The rows come from 7 hidden closed curves, with some noise, and rows from the same curve form a group. Each curve winds through 6 dimensions. The rows are also pushed far along 4 directions, which tell nothing about the answers.
In the rows, zero is written as 128.
Some rows, each with its group after it:
[140 140 118 115 127 118 148 153 127 114 154 122 139  97 173] | kobi
[113 120 169 137 131 136 120 107 115 139  82 139 136 142  94] | lidag
[ 93 106 109 117 140 109 116 150 168 124  73  91  80 118 120] | gis
[181 147 162 142 138 154 106 104 120 120 170 146 164 160  82] | veku
[ 86 122 123 149 128 161 113 101 109 152 137 173 131 118  72] | kobi
[105 145 132 141 104 150 124 160 127 117 124 139 143 146  80] | veku
[131 101 161 126 137 119 133 119 125 140 107 140 127 155 128] | lidag
[158 161 179 159 129 158 108 151 139 124 139 147 181 160  38] | zabed
[132 146 126 126 126 139 137 148 112 115 161 139 153 115 128] | kobi
[136 100 117 119 138  96 130 156 148 136  84  90 143 139 122] | nibad
[100 129 103 139 148 127 138 130 118 137 117 132 107 136 110] | nibad
[126 114  99 122 119 111 137 148 149 128 115 112 117 101 154] | kobi
[128 162 105 129 113 155 138 119 104 110 175 156 129 135 132] | gis
[141 146 134 147 117 158 114 116 132 119 146 143 138 141 101] | zabed
[126 120 106 113 143 101 143 116 141 129 138 106  79 108 196] | gis
[133 116 147 131 145 137 142  82  81 151 161 162 138 122 163] | zabed
[177 130 120 100 109  98 140 143 147 108 156  94 137 114 195] | zabed
[157 123 120 112 134 103 135 115 159 125 136 112  94 101 211] | kobi
[ 94 107 115 126 134 132 130 104 100 144 117 140 120 109 135] | zabed
[133 154 163 136 143 153 125 112  88 125 163 157 155 145  95] | kobi
[124 147 102 120 131 132 151 145 119 111 137 141 131 123 142] | gis
[176 169 148 143 135 162 133  95 111 119 213 185 153 136 135] | zabed
[151 145 136 120 131 129 146 140 114 117 149 143 156 142 139] | gis
[154 104 130 124 120 115 134  99 142 139 143 122  99 119 214] | veku
[143  85 149 123 144 126 129  90 115 152 130 135 142 142 148] | lema
[ 63 134 100 137 119 154 110 148 133 113 108 130  83  99  81] | veku
[127 129  99 131 151 133 155 113 109 126 152 132 127 106 167] | lema
[142 144 108 127 139 128 135 130 144 117 132 128 128 135 134] | nibad
[110 115 149 144 127 149 110 103 115 154 136 162 148 129  78] | kobi
[ 93 111 106 118 130 118 112 133 155 126  84  99 100  77 115] | veku
[188 120 152 132 125 107 139 133 134 140 153 124 164 152 158] | lidag
[112 116  91 105 137 101 146 162 153 108 107  93 104  98 155] | lidag
[144 143  99 125 128 109 127 171 171 105 106  88 132 105 101] | veku
[167 165 116 137 142 142 135 138 131 112 170 145 161 155 109] | nibad
[ 78 116 133 150 115 158 101 127 120 132  77 133 117 140  41] | nibad
[115 121 138 140 137 143 144 113 100 136 137 152 133 123 141] | kobi
[156  92 182 133 161 137 128  52  77 166 144 158 151 143 172] | zabed
[135 119 111 123 139 139 138  94 117 131 181 150 116 115 178] | lidag
[132 101 181 149 127 138 108 115 112 144 106 129 141 168  77] | nibad
[153 132 136 136 135 125 131 130 115 134 152 115 156 123 138] | lidag
[ 98 103 125 123 139 123 130 100 111 155 129 151 117 132 132] | lema
[162 169 129 137 138 148 142 133 121 105 185 136 151 132 139] | lema
[133 146 142 144 142 143 131 137 126 120 116 143 145 154  77] | nibad
[160 161 144 133 123 124 124 162 143 109 132 113 142 140 100] | lema
[116 143  97 109 143 100 156 156 134 119 139 107 110  94 181] | lema
[118 145 119 151 114 160 114 138 101 121 154 127 159 139  70] | lema
[140 137 152 148 141 154 116  94 119 129 135 156 133 148  93] | veku
[ 98  93 135 122 141 112 124 121 137 144  63 128 107 133  98] | lema
[104 108 122 129 115 125 118 135 145 127  76 106 106 115 108] | nibad
[107 164  69 138 137 151 147 110 131 108 142 145  85  90 173] | zabed
[108 148  81 120 106 115 127 174 145 114 127 111 123 108 101] | lema
[187 154 143 136 130 152 125 120 116 114 178 162 184 155  87] | zabed
[146 166  97 131 127 145 135 151 143  98 150 144 145 132  88] | lema
[138  79 155 121 139 116 122 107 129 147  96 118 141 146 130] | lema
[109 141 160 146 111 145 111 150 124 123 118 128 139 149  68] | zabed
[134 119 146 142 130 153 115  92 112 135 158 147 121 139 133] | nibad
[ 91 114  81 124 139 138 133 116 107 134 149 138 114 111 137] | gis
[125 149  84 148 159 157 156  91 101 127 176 175 107 108 167] | nibad
[108 127  83 152 124 165 119 139 126 118 126 133 139 126  72] | nibad
[162 166  85 139 127 132 156 150 129 105 191 130 138 107 159] | nibad
[174 101 180 123 140 108 131 130 142 134 111 113 143 180 147] | gis
[216 128 159 116 115  98 132 161 146 119 158  88 198 146 147] | zabed
[141 119 126 116 110 115 116 145 147 127 108 102 147 137 111] | veku
[181 136 139 138 120 152 126 107 107 124 200 143 176 151 131] | kobi
[ 72  70 160 152 136 135 103  76 122 180  55 130  91 118 120] | zabed
[116 127  80 115 117 120 141 131 126 127 139 123 122  96 167] | veku
[ 87 102 176 138 134 145 116 109 107 154 104 157 130 127  95] | kobi
[128 119 163 113 136 114 126 160 137 113  96 104 141 141  98] | lidag
[114 149  55 133 115 132 146 131 149 116 139 127 103  92 157] | lidag
[103 138 119 131 123 132 113 143 156 112  84 113  98 127  96] | kobi
[140 108 166 134 132 113 104 142 148 132  72 101 149 153  58] | veku
[167 159  98 119 129 114 151 149 147 112 186 133 129 112 190] | lidag
[107 150 112 139 140 147 129  96 110 134 147 153 103  99 154] | lidag
[ 76  99 104 134 129 137 119  99 104 150 110 119  94 100 142] | lema
[107 108 123 133 119 114 118 113 157 150  71 120  85 124 148] | lidag
[155 117 143 122 141 115 136  85 134 136 143 131 101 116 206] | kobi
[ 87 117 121 129 141 148 126  70  96 150 118 169  93 122 146] | veku
[136 161  83 108 118 118 154 148 119 105 176 124 128  96 177] | gis
[117 160 109 138 126 148 124 155 128 117 152 145 137 136  84] | lidag
[113 123 160 141 142 147 126  80  89 144 135 168 113 151 125] | gis
[102  79 116 109 153  96 128  82 124 159 129 110  68  81 209] | gis
[138 106 138 126 142 108 125 111 135 142  96 117 126 125 127] | veku
[101 155  86 121  98 133 133 157 145 100 102 122 113 103 102] | gis
[ 64 103 150 138 138 146 116  87 101 150  79 153  81 146  96] | gis

New rows, each followed by its group:
[151 129 115 113 125 118 147 106 114 124 176 130 117 127 209] | gis
[160 135 135 112 147 122 149 115 112 124 182 139 126 136 198] | gis
[151 125 124 126 149 120 139 103 133 134 142 137 125 137 166] | nibad
[158 164 151 137 124 146 119 131 120 116 166 129 166 133 107] | lidag
[193 179  87 121 104 102 145 172 170 103 172  91 159  97 181] | lidag
[163 123 104 104 110  74 138 178 175 118 111  63 139 119 160] | nibad
[114 151 106 127 132 134 129 119 126 124 138 126 110  89 153] | lidag
[173 115 152 119 105 105 109 172 170 123 119  87 164 162 105] | lidag
[ 98 162  89 162 133 163 123 142 134 118 105 139 130 119  66] | zabed
[ 97  87 161 140 149 127 114  81 131 167  78 140  92 101 149] | zabed
[ 83  91 136 124 130 144 127  95  99 139 102 133  89 108 175] | kobi
[158  95 152 118 145  96 132 126 163 135 100 103 120 120 167] | gis
[147 113 126 122 144 123 132  95 126 135 115 140 124 121 148] | zabed
[182 167  63 114 126  98 157 197 169  94 154  89 174 120 143] | nibad
[179 135 168 135 141 139 130 110 103 140 203 158 167 156 147] | lidag
[ 86 152  64 125 126 132 149 166 139 102 101 128 101 115 118] | gis
[161 133 173 116 120 127 125 119  99 128 168 136 163 150 135] | gis
[174 155 140 121 135 122 116 148 161 102 136 109 140 126 109] | veku
[ 97 140  95 123 132 118 138 137 143 116 108 116  77 115 147] | gis
[162 131 179 139 134 136 124 123 130 135 147 151 150 149 119] | kobi
[132 111 156 129 114 126 124 141 124 131 114 106 158 138 112] | kobi
[183 116 115 124 137 113 158 115 123 134 198 134 151 125 200] | lidag
[148 145 138 160 138 178 125 126  97 120 152 168 190 164  44] | nibad
[116 147  54 106 121 106 162 156 133 107 145 112 106  88 188] | gis
[111 108  92 120 130 123 144 121 131 133 115 131 118  92 158] | gis
[158 128 116 114 128 112 136 143 154 112 153 111 126 123 170] | lidag
[ 93 118  96 143 104 155 119 120 124 131 134 136 113 115 116] | veku
[132 123 133 135 137 136 138 106 104 142 162 141 138 138 149] | lema
[149  81 193 122 134 126 131  90 101 143 129 127 126 140 204] | kobi
[145  92 196 138 127 129 102 103 116 148 131 122 127 163 122] | nibad
[155 162  96 125 138 134 143 141 125 106 162 134 156 108 137] | zabed
[122 120 125 133 119 114 124 118 155 144  90 120  96 125 155] | lidag
[ 82 126 147 144 136 156 121  96 107 137  89 161 111 138  81] | lidag
[206 124 181 126 128 120 121 131 123 124 152 124 191 160 109] | lema
[ 44 103 102 138 124 166 116  94 108 141  68 167  96 112  77] | gis
[198 145 132 129 114  98 120 176 183 111 146  73 154 142 143] | lidag
[150 151 102 109 147  92 156 159 140 119 149 108 122 114 183] | nibad
[ 87 139  83 136 121 161 140  96 112 134 145 185 106 118 130] | lidag
[132  99 153 139 123 132 116  94 126 154 109 135 127 149 128] | lidag
[ 84 120 162 142 126 176 108  84  87 137 105 182 119 161  75] | gis
[108 166  78 154 113 165 130 125 127 119 151 163 126 127  91] | lidag
[101 101 157 154 115 169 100  83 101 152 123 160 117 161  87] | veku
[173 136 157 133 132 120 130 171 148 112 141 116 159 174  94] | lidag
[100  66 185 129 162 129 103  69 114 168  97 138  97 146 128] | gis
[196 133 158 104 123  82 151 138 145 133 143 112 160 121 206] | lidag
[133 129 124 121 126 126 131 121 138 127 153 139 123  99 167] | kobi
[121 143 114 139 115 155 117 151 132 100 119 122 122 147  91] | kobi
[137 135 161 128 101 132 113 143 134 117 101 126 155 150  72] | gis
[105 127 154 137 149 149 126  99  93 138 139 149 123 137 124] | lema
[ 92  89 135 140 137 165 113  63  94 155 131 170 115 141 118] | gis
[100 111  86 117 157  96 147 125 138 144  94 115  82 115 174] | nibad
[125 124 118 125 140 123 135 112 119 141 155 143 110 112 176] | lidag
[154 115 162 147 128 145 113  77 100 159 162 147 153 141 143] | lidag
[108 119 147 120 134 117 129 120 126 133  93 129 106 115 129] | gis
[117 109 143 127 127 121 126 110 132 135  93 122  97 131 142] | zabed
[104  93 144 141 145 145 114  74 111 151 128 146  98 102 133] | veku
[ 56 134  93 132 127 139 132 122 126 126  62 134  87  95 104] | lidag
[ 90  90 161 125 159 130 132  64  83 165 125 150  93 117 179] | lema
[104 106 116 127 140 146 129  80 109 141 154 159  98 115 164] | lidag
[ 93 143  61 130 133 127 138 159 142 114 123 112 102 106 105] | gis
[152 132 187 136 133 147 108 103 106 137 145 138 162 147 109] | lidag
[156 103 182 127 138  97 130 113 131 156 102 116 132 141 165] | lidag
[ 72 139 126 145 122 160 112 131 130 120  83 133 106 133  59] | kobi
[145 119  87 117 125 112 128 133 163 118  98  95 123 107 149] | zabed
[164 143 141 130 122 112 130 171 149 112 111  86 160 140 126] | zabed
[119 122  99 140 129 155 132 109 115 128 152 152 133 140 123] | gis
[100 137 111 118 144 113 130 160 139 123  89 115 112 131 101] | nibad
[137 128 172 139 132 144 108 132 113 135 140 143 158 168  74] | lidag
[ 93  57 200 138 141 149 112  49  69 179 105 154 132 149 131] | kobi
[172 161 167 147 156 160 140  97  79 125 208 168 174 137 134] | lidag
[130 146 144 141 139 171 138  92  71 136 196 185 181 124 108] | veku
[ 78 140  40 130 118 128 142 159 151 109  96 109  83  82 131] | kobi
[133  77 138 124 143 100 136 123 127 149  92 102 117 118 169] | nibad
[114 142  85 136 138 146 133  91 127 129 139 153  97 102 144] | veku
[168 185 110 136 151 155 160 142 104  95 202 159 168 123 126] | lema
[ 86 132 143 154 127 168 116 130  97 133 127 157 147 132  41] | veku
[112 132  98 138 145 147 140 118 119 124 136 149 108 139 135] | gis
[158 170  60 118 127 126 152 144 145  96 167 135 134  92 148] | zabed
[ 89 126 138 130 119 130 118 133 122 140  79 141 127 133  87] | lidag
[175 134 171 125 151 123 137 136 120 117 134 122 164 149 124] | lema
[161 128 142 115 141 101 138 123 158 119  96 100 103 122 190] | zabed
[130 164  96 124 125 116 128 163 161 110 124 111 127 113  99] | kobi
[143 128 158 130 121 143 117 120 106 127 157 135 150 178 106] | gis
[ 79 114 111 125 142 141 127 138 118 120 105 130 113 123  88] | lidag
[116 116 139 134 140 136 133  70  93 160 171 164 104 124 181] | lema
[122 155  53 117 122 124 142 187 150  97 148 104 142 107 110] | gis
[151 167 142 133 119 130 124 171 122 108 158 107 157 136 106] | lema
[100 119 136 130 130 142 125 114 106 140 120 145 151 116 100] | veku
[168  75 198 123 130 115 115 107 129 150 101 122 168 160 125] | gis
[182 125 194 141 139 124 125 122 135 141 135 136 163 150 122] | zabed
[145 141 152 152 151 158 133 107 104 128 148 166 147 159  96] | nibad
[134 112 138 123 142 136 132  85 114 136 162 150 115 125 175] | lidag
[ 96 147  91 129 131 143 120 146 131 115 104 134 127 109  77] | zabed
[143 134 146 133 128 122 126 155 140 121  99  95 151 144 111] | zabed
[133 114 153 114 118 114 116 131 149 128 110 102 128 120 147] | kobi
[131  97 153 129 142 134 112  98 102 152 137 139 150 159 114] | nibad
[128  80 188 145 124 140  96  94 101 163 101 140 143 180  77] | veku
[130 111 128 125 140 132 123  94 119 138 109 147 123 125 123] | zabed
[128  97 136 126 130 101 105 153 164 135  78  78 109 157 109] | nibad
[166 181 134 143 143 142 148 136 108 113 187 150 165 126 131] | lidag
[134  95 184 128 125 130 115 109 109 142 105 130 147 136 113] | nibad
[146 133 164 125 143 128 117 135 130 124 147 129 150 131  97] | gis
